There are 8 hidden switches. A switch that is on adds its own fixed numbers to the row, and there is some noise. The rows also spread widely along 11 directions, which tell nothing about the answers.
Known rows, each followed by its switches (1 for on, 0 for off):
[ 18 -12 -30 -36 -21  -8  -2 -14 -11  23  -4  52  25 -14  13  -4   2  28
 -31  25  12  19  44  14  19 -31   9 -12   3]  0 1 1 0 0 0 1 1
[-17  10  -9 -12   3  10  38  15  -8   7  13 -30 -16 -10 -19 -34  11  14
  -3 -22  20  -5  14   2  -1  15  -4 -19   0]  0 1 0 0 0 0 0 1
[  5  -1  -3  -9  -2  15  21   7  13   8 -14 -13 -16  11  -1 -46  22   0
 -12 -13  -3 -33   2  -9  10  10  -9 -33 -15]  0 0 0 0 1 0 1 1
[  9 -34  14 -15 -15  -7  25  -6   9   6 -18  11   5 -14  12  -4  -7 -40
 -20  11 -10 -45  -8   5   8  -9 -45   0  34]  1 1 1 1 0 0 0 1
[-30   8  10 -16  11  30   6  11  -1 -15 -11 -24 -24 -14   7 -24  16  -8
  -9 -14  -3  33   9   3  -3 -26 -27   4  -6]  1 0 0 0 0 0 0 1
[ 27  -5 -10   2 -23 -25 -22 -23   3  -4  -7  -2  17  -1   5 -12  -6   7
   6 -17  16 -45   1  13   6  25  17 -14  -1]  1 0 0 1 0 1 0 1
[  8  -2  -6   9   3   2 -29 -47 -34  17 -15   4  14   1  24  11 -21   7
   8 -21   3  -8  16   7   2 -16  11  15   9]  0 0 1 1 1 0 1 0
[ 30   5 -39 -24 -17 -14 -12   6  -1   4   7  29  20   0  -6 -11  13  35
 -19   5  20  14  43   9  17   2  27 -18 -20]  0 0 1 1 1 0 1 1
[ 14 -21  26 -17   2  11 -28 -26  22  10 -17  -4 -24 -35   7 -39   4   0
 -15 -15   2  -8   0  22 -14  -1   2  -8  -4]  0 0 0 1 0 0 0 0
[ -2 -21  -8 -15 -26 -18  -7  -4 -22  -3 -43  10  24  18  48   3   4 -30
 -12  -4  -7 -20 -10 -10   9 -51 -27   0  -9]  1 0 1 0 0 0 0 1
[  9 -35   8  25  -2  -4 -14 -20  16  -2   1 -12 -11 -12 -10 -12 -15   3
  -1 -29   9  -4   3   4 -12  28  39   4  10]  0 0 1 1 1 0 0 1
[-19   7  -4  -1  16  33 -10 -10 -10 -10  -1 -26 -10 -15  26  -2  -2  19
   3 -20  11  28  19  15  -3 -30   3  16   3]  0 1 1 1 1 1 0 1
[ -3  18 -14  18   2  -5  -1  -1   4 -25  -6   0  -6  21 -20  10   2 -10
   9  -2  -9   0  16 -22  19  39   0   1  -2]  1 0 0 1 0 1 0 0
[ 11  -6 -28  16   3  27  -9  10  23   5   3  10 -31  -1  19 -41  26  42
 -32  -5  16  26  30  -8  12  -3  57 -26 -46]  0 0 0 1 1 1 1 1
[-24 -12 -16  -2 -10  28  24  33  13 -17  19   1 -15 -17  13  -8   4  17
 -17   8  14  32  18  14  15 -24   2   4   5]  1 1 0 1 0 0 0 1
[-12  -5 -20 -22 -42  14 -26  18  42 -58 -28  -2  21  15  23 -15   6   8
  24  -3  -4   2   4  31  28 -22  -5 -28   1]  1 1 1 1 0 0 0 0
[ 12  -3  -6  21   4  -6 -24 -23   2   5 -10  -1 -19   7 -13 -20   2  13
  -4 -20   6   4  20 -15   2  27  35  -9 -22]  0 0 0 1 0 0 1 0
[  9  -5  25  -2  22   3 -32  -3  15  -6  -7 -34 -41 -25  -8 -38  15   7
 -17 -35  13  21   5  -3 -23   9  12   2 -35]  0 0 0 1 0 0 0 1
[ 28  11 -15   3  -1 -13 -41  14  -4 -22  21 -17   0  -9  40  31 -11  29
   8 -25  19  -5   1  16   6 -26  -3  25 -19]  1 1 1 1 0 0 0 1
[ -7 -31  17  -7 -22   5 -12 -13  19 -13 -45  -3   5   7  25 -15   2 -16
   6  -3  -7 -25 -22   3   6 -20  -7 -12  12]  0 1 0 0 1 0 0 0
[  7   0   5 -29   7  -4  16  29  -1  12   6  -1 -13 -30 -11 -18  23   2
 -35   4  23  20  16  -2   5  -9 -28   8  -2]  1 1 0 0 1 0 1 1
[  9 -11   5  10  13  18   4 -58   0  37 -20   8 -19  -6  14 -27  -7 -10
  -8 -10 -27 -33  10   3   1   6  -1 -25  16]  1 1 1 0 1 0 0 1
[  5  -2   0 -10 -23  -6 -23 -25  22 -24 -32  -6  15  13 -16 -22  -3  -8
  24 -20  -9 -25   6  14  15  23  -8 -26  17]  1 1 1 0 0 0 1 0

New rows, each followed by its switches (1 for on, 0 for off):
[ 33 -31   3 -21 -33 -22 -17  18  41 -33 -10  20  24 -13  15  17  -4 -16
 -10  19   2 -33  -9  15  20  -5 -24   7  23]  1 1 1 1 0 1 0 1
[-16 -39  22 -13  -7  12   6  -8 -13  19 -29  -7  -5 -24  37 -25   4 -15
 -24  -8  13   2 -15   6 -15 -49  -7  10   7]  0 0 0 0 1 0 0 1
[  1 -16  17  12   3  -8  -2  12  28 -18  -8 -36 -32   1 -21 -31  12  -3
  -2 -31   7 -13 -11 -18  -9  32  10 -14 -15]  0 1 0 0 0 0 0 1
[ 37  -6 -17   0   5   1 -29  17  41 -15  16  16 -20 -16   8  -5   9  27
 -27   4   5  15  26   1   9  11  29   0 -29]  0 0 1 1 0 1 0 1
[ 30   6 -17  -3  -4   1 -22   2  32  -6  14  15 -14 -12 -11 -16   5  32
  -6   0   6  -3  24  15  19  27  16 -17 -10]  1 1 0 1 0 0 1 0
[-23 -19  -3  13 -20  14  34 -27  -6 -10 -28 -16  19  23   1 -15 -14 -29
  16 -15 -11 -51  -4   1  12  17  -5 -15  41]  0 0 1 1 1 1 0 1
[ 10  -7 -13  17   9  26  -6   4  40 -10   9  21 -39  -4   8 -16  10  15
 -22   8 -20  16  19  -3  18   8  19 -16 -23]  1 0 0 1 0 0 0 1
[ -6 -31   0  -4  -4   2  14  18 -10   7 -11  10  -5 -12  31   2  -1 -22
 -32   4   5   7   2  -9  -1 -37 -12  18  -1]  0 0 1 1 0 0 0 0
[-18 -19   1 -12   3  39  43 -38  -3  26 -23  16  -7  -4 -11 -43  -1 -22
 -21   8 -23 -12  30   6  10   6 -18 -25  35]  0 0 1 1 1 0 1 1
[-15  -1 -12 -26 -27  11  17 -23 -13  -2 -27  -5  29  17   7 -27  -3  -9
  14 -15  -5 -38  10  19  16 -10 -26 -25  23]  0 0 1 0 0 0 1 1
[ 15  -1 -25  -5 -20  21  -4  -1  13   3   6  20   6   7  43   2 -10  30
   5  10  -6 -40   4  24  31 -26  -3 -17   4]  0 1 0 0 0 0 1 0
[ -8  -6 -13  -6 -24   3  13   0  -8 -14 -14   7  14  12  16  -2  -2 -10
   0   2  -5 -20   3   4  19 -12 -16  -8   7]  1 0 0 1 0 0 0 1
[-36 -11   0   9 -16  20  24  21   3 -28 -12 -43 -11  12   0 -33   8   1
   7 -32  20  -6  -3   0   5  -3  -1 -12   1]  0 1 0 1 0 0 1 1
[-12   4  -8   2   1  11 -37 -31   3  -6 -24 -11  -8 -10  18 -26   4  15
   6 -24   7  27  19   9  -4 -12  26 -12 -11]  1 1 1 0 0 1 0 0
[-12 -22  13   1 -14  16   0   2   3  -7 -24  -3  -1  -4  20 -13  -1 -21
  -9  -5   0 -11  -9   7   9 -19 -19   7  15]  1 0 0 1 1 0 1 0
[ 18  -4   8  17  15  27 -15 -14  30  -4   1  -8 -38   1   7 -21   1   9
  -7 -17 -19 -23   5   2   7  14   2 -11 -15]  0 0 0 1 0 0 1 1
[-11  -4   1  26   3  18 -11   7  13 -38 -22 -34 -11  34  11  -4   2 -10
  15 -33 -12  -8  -6 -16   8   1  -2   2 -12]  0 0 1 1 1 0 1 1
[  7  -2 -19 -12 -23  17  30 -14  -8   8   8  20  26  10  16   8 -17  15
   6  16  -4 -53  11  27  35  -7 -23 -12  39]  0 1 0 1 1 0 1 1
[ 37  -3   9  -3   9 -20 -55 -25  10   4 -17   5 -12  -9  -1  -9   7  13
  -8 -12   6   8  11  -3  -9  17  24  -1 -30]  0 0 0 1 1 0 0 0
[-29 -24  -1  15  -8  11  40  -3  -9   4 -30 -10 -10   6   5 -29   7 -36
 -22  -9   3 -11   9 -25   7  -4 -14  -9  14]  1 1 1 1 0 1 1 1
[-30 -10   1  10  10  46  22  -1 -13  18   8 -13 -24 -28  15 -34  -3   6
 -15 -16  12  17  13  18   2 -18   3   6  14]  1 0 0 1 1 0 1 0
[ -6   5 -37   3   4  10   7  18 -24  15  23  20  -5 -15  31  11  -3  21
 -22   2  11  37  28   2  11 -34  15  17 -11]  1 0 1 0 0 0 0 0
[ 40   5   7 -26   9  -8  -9  23  38 -11  -6  -5 -22  -4   4 -11  21 -14
 -16  -1 -12 -38  -3  -6   7   9 -38 -14 -22]  0 1 1 1 0 0 0 0
[  3 -41 -18  13 -15  10  18  -2  10  21   0  30 -12 -14   2 -33  -1   3
 -34   3   9   4  25  -3   7   5  41 -16   2]  0 0 1 1 0 0 1 0
[ 26  13 -22  -4 -11  -5 -10 -37  14   7  -1  27   7  -2  -8  -8  -7  18
   6  12  -9 -34  28  15  23  37  11 -28  13]  1 1 0 1 0 1 0 0
[ 31   9  12 -25   9 -14 -21 -11   2  14 -16  -4 -15  -5   6 -19  18   5
 -18  -9   3 -21   8  -8  -1  -4 -23  -9 -26]  0 1 0 0 0 0 1 1
[  4 -26 -13   9   0  -1  17 -20 -10  27  14  27  -4 -22  -2   3 -20   5
 -19   9   7   8  28   0   4   6  22   6  26]  0 1 1 1 0 0 0 0
[ 22 -30   2 -21 -16  -7  12  30  25  -3  11   8  -1 -28   7  -5  -2  -5
 -22   8  13 -24  -3  16   5  -3 -15   3  15]  0 1 1 1 0 0 0 0
[ 11  -6  16  -2  10   5 -30  -7  12 -10  -7 -19 -25 -14  22  -7   3  11
  -6 -19   6   0  -2   6  -8 -16  -4   7 -18]  0 1 0 1 0 0 0 1
[ 33  10   1 -30  15  -6   3 -27  -1  34  -7  20 -12 -16 -25 -28  19   9
 -30  11   2  -8  37  -4   6  21 -13 -20  -5]  0 1 0 1 1 0 1 1
[ 27  -9  16 -20  13   8  -2 -23  16  14 -19  18 -19 -15  20  -9   4 -29
 -26  12 -30 -31   7   1   8 -12 -49  -7   5]  1 1 1 1 0 0 0 1
[ -2  -5  -4  -1 -11  -6  13   2  -8  -5 -20   7   2  19  -6  -3   3 -19
  -8   3  -2 -17   8 -18  16   9 -17  -2   3]  0 0 0 1 0 0 1 0
[-13 -10   4  37  17  -5   9 -33 -28  19  -5 -24 -20  -1 -15  -7 -14 -12
  -2 -38   5   1  14 -23 -11  20  12  10  12]  1 1 1 0 0 0 1 1
[ 24   9  -7   7  28  -1   8 -11 -25  33  17  17 -19 -15  13  17  -3   0
 -29   7  -6  -5  18 -12   5  -1 -14  21  -7]  1 0 0 1 1 0 0 1
[ 47  -2  16 -10  -7 -30 -55 -43  12  -3 -25   8  10  -5  -7   4  -3   2
   5  -6  -1 -28   6  11   6  19 -10  -1   3]  1 1 0 1 1 0 1 1
[ 46  17  -6 -24  -2 -14 -24 -18  26 -10 -22  31  -1  19 -18  -9  19   3
 -13  18 -23 -24  27 -11  26  27 -19 -26 -22]  0 0 0 1 0 0 1 1
[-32 -30  22  16  -8  15   8  -5  -6  -6 -27 -32 -21  -8   3 -40   3 -24
 -11 -34  12   6  -6  -6 -11 -10  -1   3   3]  1 0 0 1 0 0 1 1
[ -7 -32   7  31   5  -3  16 -20 -10  22   7 -17 -24 -24  -1 -19 -13   5
 -18 -23  29 -11   5  -8 -15  19  35   8  11]  0 1 0 1 0 1 0 1
[-29 -17  -7   5 -14   9  -2 -23 -36  12 -12 -10   2 -18  39 -13  -9  14
  -6 -20  27  22  12  15  -6 -47  17   6   1]  1 1 0 1 0 0 0 1
[  2 -16  -5   0 -37 -24 -13  18  19 -51 -31 -11  24  30  -9  -1   3 -25
  11 -16   2 -20  -5  -7  18   9 -12  -5   1]  1 0 1 1 0 0 1 1
[ 29  13 -11 -39 -13   0 -25 -28  -4  10  -6  26  16 -18  20  -9   1  19
 -10  11  -3 -10  24  32  13 -18 -16 -12  -4]  1 0 0 1 0 0 0 1
[  6 -10  11 -28 -15 -31 -12 -15 -22   1 -27  11  20  -8 -11   0  -1 -18
 -10   2  12  -2   9  -2  -3  -1 -16  10   8]  0 0 0 1 0 0 0 0
[ 19   8  -5  -4   2 -28 -22 -24 -26   3 -18  13  13   8  -9  19   0  -5
  -9  -2   5   3  21 -13  10   6 -11  15  -5]  1 0 0 1 1 0 1 1
[ 21 -11 -11 -10  -7  -5  14 -14 -11  24  16  32   7 -26  27  19 -15   8
 -23  25   7 -28  14  15  17 -15 -16  13  25]  1 1 0 1 0 1 0 1
[ -1  -1  -7  23  30   2  25  21 -12  15   9  10 -40   3   1  14   8 -13
 -32   8 -11  18  13 -47   4   5  -4  20 -20]  0 0 0 0 0 0 0 0
[ 12  13  -1 -36 -12 -17 -34 -55   0  -9 -52   4  20  15 -17 -24   8  -1
  16 -15 -13  -5  26   4   2   9  -6 -35  -4]  0 1 1 0 0 0 0 1
[ -1 -31   7  24   4  -8   6  10   8  -9   5  -2 -19 -10 -16   9  -4   3
 -17  -4  16  23   9 -16  -1  16  24  19   8]  0 1 0 1 1 0 0 1
[  1  -5 -21 -10 -24   1  47   7   2 -11  -5  22  23  22  -3  12 -10 -32
  -1  22 -26 -51   8   1  34  12 -46 -11  38]  1 0 1 1 0 0 0 1
[ 12  -3  14  21  13 -13 -31   3  17 -22  -4 -33 -28  -4 -10  -3   7   5
   4 -32  13   9  -2 -11  -7  23  14   7 -20]  1 1 0 1 1 0 0 1
[ 38  32   3   9  31 -10 -50 -20  -8  -5 -16 -15 -18  12  34  20  11   2
  -2 -16 -12 -20   0 -21   5  -4 -20  14 -44]  1 0 0 1 1 1 0 1
[ -1  -9   1  -3 -10 -19 -19  22  -6 -19  -8 -34   6  -9   7  -7   9  12
   0 -30  42   6 -10  -1 -10  -5  19  18 -16]  0 0 0 0 1 1 0 1
[ 38   6   5  -8   3 -19 -19  22  17 -23   6  -6   2  -2   1  29   4   6
  -8   3  14 -25   0  -5  17  11 -26  25   0]  0 1 0 1 1 1 1 1
[ -1 -10   7  22  14  -1  21   3  -5  15  -7 -23 -19  -5  -3 -14   3 -25
 -11 -23   7 -29  -6 -25   0  23  -9   4  12]  1 1 1 0 1 1 1 0
[  8 -33  10  30   5   2   1  -4  -5  21  14 -11 -17 -27  14  -5 -13   9
 -21 -20  27 -16  -7  -3  -9   6  28  26  13]  0 0 0 0 1 1 1 1
[-12  -9 -25   7 -19  10  32  35   4 -20  14  -1   6  14   0   5   1  20
  -4   4  18  -2  13  -2  29  -2   8  -3   8]  0 1 0 1 1 0 1 1
[-17  -2 -25 -19 -23  27  23  14 -16   3  11  10  16  -9  27  -9  -7  22
  -8   6  18  -3  18  29  21 -35  -6   1  16]  0 0 0 1 0 0 1 0
[ -3 -11  -5   0  -9 -23 -22 -23 -14   4 -14  -7  12 -21 -18 -19  -6  -1
  -1 -25  25  19  18   4 -13  19  29   6  10]  1 0 1 0 0 1 0 0
[  8  -6  11  12  17   6 -20 -10  27 -16 -23   2 -32   6   1 -10  11  -7
 -16  -3 -18   5   5 -26   3  13   2  -1 -20]  0 0 0 0 0 1 0 1
[ 51 -30   8 -19 -22 -26 -28  11  52 -21 -19  31  15   4  13  22  -3 -15
  -5  23 -18 -49 -18   2  21   5 -22  -2  15]  0 1 1 0 1 0 0 0
[ -2   6  -8   9   1   5   4  22   4 -17   2 -31 -14  14 -11 -23  15  12
  -1 -31  17  -5   7 -10   6  20  11 -10 -22]  0 0 0 1 1 0 1 1
[ 23 -14  12 -17  -1 -44 -20 -38 -25  17 -22  21  10 -13 -19  14  -3  -9
 -19   6  12   9  23 -16  -7  11  -2  14   4]  0 1 0 1 0 0 0 1
[  3 -13   8 -17 -23  -8 -39  14  30 -48 -36   1   8   3  28   6  14 -10
  -3   7   3   9  -7   2  16 -29 -17   8  -9]  1 1 0 1 0 1 0 1
[ 24   8 -22 -11 -29   2 -45   9  14 -27 -10 -12  12  20  48 -13   9  41
  10 -25  15 -28  -3  23  18 -31  15 -20 -44]  0 0 0 1 0 0 1 1
[ 11  18 -15 -14   6  10  24  22 -14   5   5  -2  -2  15  22   4  12   1
 -17   3  -2 -31   7  -9  24 -17 -38   1 -16]  0 0 0 1 1 0 1 1
[-31 -29  -5  34  -7  27  44 -25  -7  20   2  -7 -11  -1   7 -19 -19  -3
   5 -12  -3 -25  -2   5   8   9  17 -14  42]  1 1 0 0 1 0 0 1
[-11  -7   1  -7 -10  15  15   0  21 -19 -14 -28   0   7 -18 -38   5  -5
  13 -28  -4 -21  -1  10   2  23  -1 -28  12]  0 0 1 0 1 0 0 1
[  0 -40  13  11 -12   7 -16  17  44 -22  -3   0 -25 -21   3 -22   3   0
 -19  -8   4  19  -7   5  -2  -1  22   3  -3]  1 0 0 0 0 0 0 1
[-17 -12   6  25  19  -4   9   5 -12   2 -18 -25 -27   5   5  -9  13  -5
 -17 -20  16  18  -2 -41  -9  -1  19  10 -21]  0 1 0 0 1 1 0 1
